The rows of a group lie close to one hidden flat surface of 6 dimensions, which may be shifted away from zero. Surfaces can cross.
Known rows, each followed by its group:
| -309 |   68 | -350 | -263 |  -47 | -386 | -182 | -123 |  -27 |
U
| -199 | -217 |   31 |  -78 |  399 |  376 |  308 |  130 |  480 |
E
|  -68 |  161 |  112 | -501 | -242 | -276 |  430 | -241 |  264 |
X
| -221 | -130 |  270 |  -11 | -361 |  756 |  -51 | -278 | -227 |
X
| -175 |  -20 |  572 | -319 | -105 | -127 |  -23 | -154 |   73 |
X
|  120 |  -89 |  420 |  236 | -212 |  218 |  176 |   65 |  -87 |
U
|  271 |   28 |  640 | -117 | -466 |   11 | -606 | -124 | -137 |
X
| -236 | -100 |  167 | -188 |  401 |  245 | -244 |  -41 |  139 |
E
| -216 | -323 | -384 |  265 |   98 |   31 |   30 | -385 |  110 |
H
|   16 |  -48 |   23 |  491 |   49 | -183 | -112 |  422 | -358 |
E
|  222 |  334 |   -2 | -188 |   33 | -397 |  -25 | -183 | -213 |
U
| -475 |  -94 |   56 | -484 | -359 |  223 |  186 |  -17 |  308 |
H
|  -82 | -112 |  647 |  262 |  -49 | -316 |  106 |  577 |  -38 |
U
|   37 |  136 |  391 | -118 |  108 | -598 | -212 |  -44 | -181 |
H
|  326 |  292 | -146 |  -64 | -469 |  -78 | -406 | -124 | -369 |
X
|  459 | -320 |   27 |  694 |   84 | -356 |  -81 | -542 |  -78 |
H
|  171 | -160 | -287 |  124 |  350 |  232 | -192 | -311 |  196 |
U
| -288 |  275 | -288 |  -39 |  498 |   45 |  -63 |  250 | -460 |
H
|   37 |  -61 |   45 |  522 |  -29 | -135 |   71 |  495 | -310 |
E
| -171 |  209 | -223 | -159 |  128 | -418 | -193 |  -94 | -298 |
X
|  323 | -270 | -359 |  299 | -257 |  181 |  281 |   60 |  541 |
H
|  518 | -111 |   43 |  112 | -255 | -125 | -133 |   48 |  427 |
X
|  145 | -123 |  528 | -137 | -333 | -314 |   44 |  -49 |  349 |
H
| -104 |  180 |  388 | -429 | -437 |  556 |  120 | -118 | -101 |
U
|   53 | -142 | -468 |   96 |  -44 | -237 |   16 | -117 |  275 |
H
|  132 |  120 |  -11 |   72 | -132 | -110 |  -32 |  207 | -139 |
E
|  564 |   14 |  286 |  310 | -552 |  203 |   84 | -309 | -240 |
U
| -418 |  -89 | -310 |  325 |  -68 |  -81 |   54 |   71 | -459 |
E
|    1 |   94 | -310 | -466 |  265 | -120 | -699 | -379 |  209 |
E
| -215 |   61 |  130 | -158 | -172 |  371 | -178 | -176 | -300 |
E
|  528 |  202 |  -41 |  196 | -149 | -124 |  150 | -461 | -325 |
U
|  -70 |  -23 | -225 |  153 |  281 | -222 | -224 |   80 | -107 |
X

New rows. What belongs after each?
|  100 | -205 |  148 |  410 |  243 | -184 |   45 |  158 |   48 |
U
| -426 | -233 | -276 |  -46 |  122 | -431 | -667 | -461 |  -49 |
X
| -209 |  136 | -288 | -157 |  -78 | -266 | -371 | -323 | -376 |
X
|   25 |  -20 |  -66 | -449 |  -80 |  201 | -627 | -116 |  350 |
U
|  210 | -124 | -101 |  561 |  -35 | -509 |  125 |  -81 | -215 |
U
|  223 |  246 | -577 |  178 |   81 |  333 |  148 |  213 | -274 |
H
|  411 |    0 | -510 |   38 | -432 |  453 | -171 | -216 |  146 |
E
|   91 |  226 | -272 |  221 |   50 |   17 | -488 |  122 | -667 |
X
| -356 |  -31 |  -36 |  -77 | -151 |  168 |  -25 | -666 | -409 |
H
| -179 | -230 | -166 |  -14 | -224 |  -30 | -357 |  -43 |  202 |
U
|  -21 |  410 |  273 |  -50 |  -25 |   47 | -310 |  173 | -793 |
X
|   10 | -237 |  -97 |  206 |  128 |  -58 |  106 |  146 |  365 |
H
| -739 | -185 | -454 |  -31 |  537 |   50 |  417 | -185 |   64 |
X
|   17 |  -51 |  237 |  272 | -379 |  741 |  105 |  107 | -311 |
E
|   66 |  334 | -153 |  -57 |   52 |  617 |  302 |  538 | -228 |
H
|  593 |  323 |  199 |  396 |  162 |  -88 |  -36 |   -4 | -638 |
H
| -251 | -200 |   96 |  -34 | -342 |  416 | -362 | -446 | -147 |
X
|  -32 |  381 |  253 | -151 |  171 | -160 |   38 |  249 | -484 |
X
|  339 |  208 |  210 |  143 |   79 |   -8 |    5 |  417 | -163 |
X
|  174 |   74 |   20 | -323 | -441 |  152 |  539 | -185 |  347 |
X
|  121 |  182 |  648 | -102 |  -66 |  472 |  302 |  524 |  -47 |
H
|   65 | -281 | -311 |  112 | -195 | -344 |    2 | -239 |  451 |
H
|  -24 |  280 |  206 | -297 | -547 |  286 | -130 | -286 | -462 |
X
| -367 |  274 |  290 | -480 | -235 |  -24 |  451 |   13 | -177 |
E
| -298 |  249 |  118 | -314 |  -43 |   10 |  -59 | -167 | -412 |
H
|  144 |  282 |  279 | -243 |   36 | -371 |  154 |  178 |  -41 |
X
|  250 |  354 | -271 | -336 | -211 | -617 |   30 |   82 |   55 |
E
| -344 |  115 | -337 | -202 |  117 | -513 |  158 |   19 |  -19 |
E
| -298 | -187 | -145 |  153 | -260 | -124 |   49 |  -46 |  -64 |
U
|  248 | -421 |  411 |  649 |  268 |   25 |   89 | -133 |  146 |
H
|   95 |  -53 | -117 | -251 |  238 |  178 |  -17 |   -6 |  498 |
E
|   -1 | -468 |   69 |  499 |   50 | -174 | -325 |  287 |  296 |
U
| -642 |  202 |   16 | -489 |   78 |  315 |   76 |  145 | -252 |
H
|  -51 | -368 | -276 |  225 |  -12 | -181 |   50 | -197 |  421 |
H
| -417 |   33 |  391 | -319 |  258 | -274 |  180 |  -55 |   25 |
X
| -201 |  129 |   74 |   89 |    3 |  308 | -384 |  -19 | -653 |
X
|   75 |  -34 |  502 |  189 |  137 |  -81 |  -17 | -134 | -235 |
H
|   32 | -158 | -195 |  350 |  804 | -493 |  -61 |  171 |  146 |
U
| -309 |   15 |  -88 | -455 | -403 |  -86 |  -17 | -603 |   35 |
X
|  -89 | -252 | -356 |   56 | -441 |  287 | -393 | -541 |   18 |
X
|   58 | -329 | -164 |  424 |  -95 | -611 | -413 |  155 |  151 |
U
|  369 |  243 |  230 | -375 | -459 | -178 |  327 |  -27 |  246 |
X
| -515 | -124 | -355 |   44 |  591 | -579 | -390 | -116 | -133 |
X
